The rows of a group lie close to one hidden flat surface of 11 dimensions, which passes through zero. Surfaces can cross.
(in the rows, 128 means zero)
Some rows, each with its group after it:
[123  94 165 137 108 116 102 111  88 119  79 115 179 153 180 136 121  84
 127]  q404
[163 125 189 164 161 123 152 129 106 115 112 128 115 133 158 141 124 112
 104]  q404
[195 103 163 156 113 127 158 147 102  96 123 107 149 126 121 174 100 116
 129]  q944
[ 96 176 125 172 140  70 122 184 128 154 123 148 115 134 138 164 103 127
 108]  q835
[145 111 111 120 150 120 102 155 128 166 153 143 116 136 143  92 161 151
 102]  q835
[ 54 105 133 117 155 188 141 153 139 134 154 194 151  99 110 116 132 116
  81]  q944
[135 144 184 159 103 103 143 144  78 109 100 140 139 106 130 201 126 153
 130]  q128
[120 106 155 121 135 104  90 200 110 154 139 116  66 148 109 143 122 106
  94]  q128
[136 171 168 127 113 139 123 131 114 201 111 112  65  94 156 128  86 168
 117]  q128
[178  91  69 200 122 114  88 182 131  89 131 135 141 168 133 158 149 142
 124]  q128
[114 176 181 111 151 124 160 154 151 111 123 149 118  80  85 111  91 118
 122]  q404
[189  86 163 145 122 182  97 128  82  97 121  96 109 120 121  51 139 119
 157]  q404
[178 108 172 125 145 127 145 138  93  99 133 138  85 126 106 146 172 167
 123]  q566
[126 158 132  99 137  76 213 111 108  92 124 170 139 121 105 166 151 156
 162]  q944
[101 102 117 162 115 137 118 137  61 133 176 111 130 138 100 154 167 127
 140]  q566
[134 128 179  97  81 127 129 114  87 107  90 124  96 109 108 209 141 188
 147]  q944
[108 117 145  97 140 139  66 111 165 124  86 132 181 129 167  43 129  94
 116]  q835
[143 102 114 143 128 226 154  66 148 137 129 103 122 124 160  78  89  97
 130]  q944
[ 84 148 136  89 108 108 104 159 141 106 103 148 165  99  88 110 115 124
 144]  q128
[141 168 180  78 121 127 153 105 131 162 135 107  70  91 105 171 117 173
 125]  q566
[109 137 186 109 139  79 181 156 102 142 129 155 137 124 128 197 115 113
  99]  q944
[ 86 119 190  47 144 105 135 112 126 136 108 142 115 130 132 135 135 107
 107]  q404
[183 117 148 155 120 125 122 114  95 152 144  85 169 128 164 110 124 110
 128]  q404
[ 77 133 146  62 147 130 111 116 155 113 131 117 131 118  87  64 131  80
 138]  q944
[ 94 142  85 150 120 117  83 151 134 173 138 114 111 149 145 113 113 119
 120]  q566
[150 140 105 106 134  97 119 131 138 100  81 150  78 148 138  75 139 153
 162]  q835
[ 77 137 128 113 127  89 178 124 138 179 135 130 137 149 155 212  86  85
  97]  q835
[163 120  97 149 144 141 160 137 141  55 115 164 124 131 109 105 137 141
 158]  q566
[166 141 122 142 125 103  73 147 161  67  66 105 107 150 126  79 108 108
 161]  q944
[ 77 155 124 104 135  79  80 148 182  99 104 171 173 122 113 166 164 145
 101]  q404
[147 130 168  96 123  99 116 162  95  92 109 128  78 120  80 123 145 152
 156]  q404
[159 102 129 165 138 130 130 193 144  58 100 145 124 142 104 135  93  92
 121]  q566
[124 129 110 117 144 120 118 118 173 134 113 151 193 125 158  89 122 111
 111]  q566
[ 99 133 115 150 130 145 122 136 138  83 138 140 165 114  89 129 135 114
 135]  q404
[151 149 127  84 129 123 153  72 154 100  71 125 124 131 153  64 106 123
 175]  q835
[ 99 130  67 158 121 124 139 144  91 205 168 139  91 149 159 114 138 150
 128]  q128
[ 93 151 108 161 117 128 100 202 139 135 117 161 121 107 111 135  87 137
 116]  q835
[ 81 149 141 157 146 131 166 125 151 110  77 160 148 133 173 137  69  74
 113]  q944
[146 135 156 168 133  77 147 171  79  97 111 139  92 148 125 159 131 123
 142]  q128
[118  93 151 127 169 108 153 123 139  44 107 168 135 165 123 162 170 101
 113]  q128
[ 90 123 198  69 122 162 171  99  65 160 144 155 146  73 122 108 147 146
 129]  q128
[190 120  90 137 127 116 104 145 162 151 166  93 174 135 124  87 113 108
 120]  q566
[ 65  99 109  92  84 143 133 113 113 177 161  81 179 142 116 143  78  52
 134]  q404
[ 87 156 100 184 120 107  99 139 143 126  86 147 153 139 174 154 102 123
 126]  q944
[111  99 147 168 123 143  82 204 105 142 154 125 146 123 104 161 120 108
  80]  q835
[144 122 122 141 126 170 186 107 149 125 114 134 174 115 157 119  68 102
 125]  q944
[128  98 194  72 123 132 118 128 104 153 157 112 136 108 101 151 150 128
  98]  q128
[ 47 118 140 177 135 132 130 182  63 138 106 156  93 145 156 115 100  84
 123]  q566
[134 139 178 115 105 103 116 154 113 127 115  71  96 130  93 161  73  85
 142]  q835
[ 87  85 163  95 140 110 155 131  72 103 148 136 125 153  96 149 170  91
 133]  q128
[179 129 109 195 109 165 114 121 131 126 122 123 186 101 157 140 116 159
 120]  q566
[114 100 121 118 108 169  89  98 167 120  77 112 131 147 166 130  94 106
 112]  q835
[ 66 150 108 192 116 125 157  95 114  96  94 158 192 134 168 169 116 104
 149]  q566
[121 144 131 163 103 126 106 113 149 104  81 123 219 116 166 132  93 104
 133]  q404
[ 86 165  94 156 106 111 158  82 101 127 110 121  85 150 148 159 124 141
 180]  q128
[121  94 142 107 149 172 120 122 119 139 118 145  34 148 145  96 149 144
 110]  q128
[157 125 141 144 119  90 114 187 110 188 123 127  91 141 158 164 102 135
  93]  q404
[ 90  68 117 101  99 138 143 120 120  82 103 132 161 157 117 165 113  81
 138]  q835
[128  93 109 112  85 130  82 138 117 145 157  62 101 161  94 175 126 111
 129]  q835
[151  98 185 132 129 126 120 159  96 113 157  94 132 130  89 151 128  89
 109]  q944
[116 112 143 129 147 101 167 149 103 126 191 115 191 126  82 143 141  75
 122]  q944
[154  96 202 156 120 159 143 131  67 139 109  99 119 123 160 138  88  89
 108]  q566
[ 86 109 125 139  91 197  64 184 174 117  84 156 161  86 120 136  62 126
  94]  q566
[119 168 129 219 147 154 105 140 158 144 104 157 131 102 185 142 103 152
  84]  q835
[149 106 140 108 139 139 123  68 118 114 143  94 118 153 131 121 173 125
 136]  q404

New rows, each followed by its group:
[ 86 168 124 134 124 145 172 117  96 131  99 165 122 100 142  75 105 137
 173]  q128
[135 110 147 156 123 189 137 122 103 134 110 134 105 111 156 110 109 144
 122]  q128
[155  75 143 151 125 201  78 160 119 128 122 110  70 136 133 104 111 125
 103]  q128
[ 89 121 158 108 142  98  94 201 156 136 121 174 151 117 115 171 120 125
  61]  q128
[136 114 115 126 153 103 133 106 132  68 104 165 118 160 135 137 193 153
 141]  q566
[187 157  96 165 127 148 184  69 116  96 113 124  67 133 144 122 135 183
 188]  q566
[ 97  80 131  64 101 199  71  97 149 119 105 142 132 110 122 111 152 160
 115]  q566
[148 119 109  65 107 105 155 112 147 159 151 130 179 118 118 150 132 146
 130]  q944
[158 150 138 117 125 180 136  76 141  63 124  98 133  87  73  63 125 131
 184]  q404
[141  89 184 139 169 109  65 123 122 115 102 128 130 167 183 121 185 108
  73]  q835
[159 120 142 142 132 158  82 145 104 197 172  83  78 121 132  81 134 138
 103]  q944
[156 131 109 107 101 153 187 114 143 150 114 117 121 119 135 119  51 119
 155]  q835
[ 98  82 120 104 137 147 141 103 115 147 167 131 141 150 129 152 171 116
 101]  q128
[155 138 101 174 173 150  92 128 198 121 168 135 123 130 129 135 167 155
  77]  q404
[102  91 116 143 136 150  79 172 140  71  72 161  42 170 128 132 136 131
 118]  q128
[ 88 153 101 155 110 104  79 131 126 175 127 110 146 134 158 132 125 127
 122]  q944
[123 162  74 153 108 131  99  91 158 165 140  92 172 122 155  90 107 114
 145]  q835
[123 125 140 116 174 176 134  94 159 147 177 145 195  88 131  51 158 123
  95]  q404
[ 96  99 141 144  93 174  87 175 127 129 138 122 190 100 102 144  86  93
 100]  q566
[ 94 131  98  54 138 118 129 107 172 127 128 142 126 135 106  80 136 118
 143]  q566
[143 107  81 147 125 122  77 143 161 112 129 120 166 150 133 118 139 119
 119]  q566
[ 69 138 150 107 123  85 100 190 114 156 143 102 109 137  82 135  89  66
 123]  q128
[ 79  96 115  99 125 172 132  78 130  63 112 114 113 159 101  89 139  78
 168]  q128
[ 98 131 151 100 106 179 139  80 139 117  88 151 155  91 141 145 113 151
 128]  q566
[125 194 132 132 150  78 123 148 142 120  91 159  87 115 131  90 129 158
 144]  q835
[130 140 173 128 149  79 183 140  69 101 103 200 122 118 141 157 178 178
 133]  q128
[122 103 155 109 107 181 133  79 114  94 101  84 122 130 120  95  92  79
 169]  q404
[129 121 156 178 146 166 152  76 141  82  72 124 122 152 190 149 105  93
 123]  q404
[125  74 158 103 118 131 133 167  78  77 150 129 129 131  58 160 155 114
 136]  q835
[145 118 137  52 104 126 151  67 159 146 108  99 139 137 148 156 106 122
 129]  q944
[170 145 116 190 146 101 121 174 131 121 112 142  73 148 146 137 120 143
 121]  q566
[111 149 174 184 148 166 131 135  84 108  95 130  44 116 139 112 120 135
 134]  q944
[152 128 187  84 155 123 166 145 122 132 113 158 128 101 130  73 114 120
 121]  q835
[181 128 101 183 126 117 180  94  99 101 144 133 190 135 156 144 155 140
 159]  q128
[125 151  88 129 137  94  87 154 155 151 148 146  81 135 120 137 172 187
 115]  q566
[106  86 142  88 105 184 127 118 108 109 151 109 154 109  75 112 131 110
 146]  q566
[127 129 174 135 134 159 194 123  81  94 137 144 129  95  93 131 121 122
 147]  q944
[173 133 169 151 168 151  94 111 180 119 143  90 104 129 134 140 139 116
  79]  q404
[113 106 101 174 154 128  78 156 129 126 131 170 163 144 166 103 174 139
  90]  q835
[133 125  93 110 122 130 156  77 121 134 163 108 101 147 114 142 160 147
 158]  q404
[144 130 122  89 125 136 139 115 161 137 122 108 128 126 125  82  86 100
 144]  q566
[ 76 175 150 140 102 113 136 146 115 155 114 124 155  95 123 152  73 107
 137]  q128
[162 135 134 105 144 148 171  94 116 103 145 113  88 120 103  65 142 134
 170]  q944
[142 137 169 161 168 105 163 156  92 118 130 182 128 106 140 147 160 165
 104]  q566
[109 171 123 182 108 100 152 127 106 166 164 100 167 113 121 191 104 116
 132]  q566
[123 174 117 115 149 132 161 132 149 126 184 152 170  73  68  91 139 148
 142]  q404
[ 86 154 120 102 108 152 135  84 140 171 110 167 139  93 163 160 142 198
 116]  q128
[126 126 136 156 183 115 115 174 168  90  85 164  86 156 151  90 108  91
 102]  q944
[155 165 168  71  98  64 121 131 105 104  84 126 138 103 102 121 139 164
 182]  q404
[146 124 124 141 164  71 153 147 108 132 121 173 147 154 171  84 152 123
 127]  q835
[151 131 117 169 159 103 180 136  78 111 170 147 121 139 116 122 180 139
 148]  q566
[147  96 149 149 134  95 149 113  98  42 125 124 153 165 104 204 184 114
 139]  q566
[106 153 145 140 114 158 104 144 183 166 108 128 161  84 149 154  63 123
  80]  q128
[104 115  81 151 147 119 136 131 100 111 143 156 126 154 131  90 172 129
 155]  q566
[111 113 123 162 150  92 117  97 101 112 154  93  85 192 135 196 196 110
 120]  q944
[151 131 142 125 145 109 115 122 161 115  96 148 147 134 160 149 138 142
 101]  q566
[153 115 130 153 125 149 156  76  67 122 129 111  70 148 152 120 162 151
 165]  q566
[154 104 168 160 138 130 128 150  82 130 119 120  57 154 144 162 137 136
 107]  q128
[131 182 149 144 120  73 182 110 106 112 124  95 129 126 107 152  96 106
 179]  q835
[112 134 106 178 149 164 110 192 130 133 140 191 132  94 129  82 124 158
 106]  q944
[156 146 157  93 150  82 152  99 135 123 120  95  86 152 132  98 123  99
 153]  q944
[181 119 100 120 162 100 122 193 153 129 162 137 105 139  94  64 134 121
 121]  q566
[ 74 127  92 177 131  82 106 156 101 112 143 137 128 171 120 171 166 107
 134]  q566
[108 139 177 122 155  86 145 135 142  56  81 149 116 145 117 169 127  93
 130]  q128
[148 128 118 179 165 145 150 193 116 150 180 160  97 117 113 119 132 142
  92]  q404
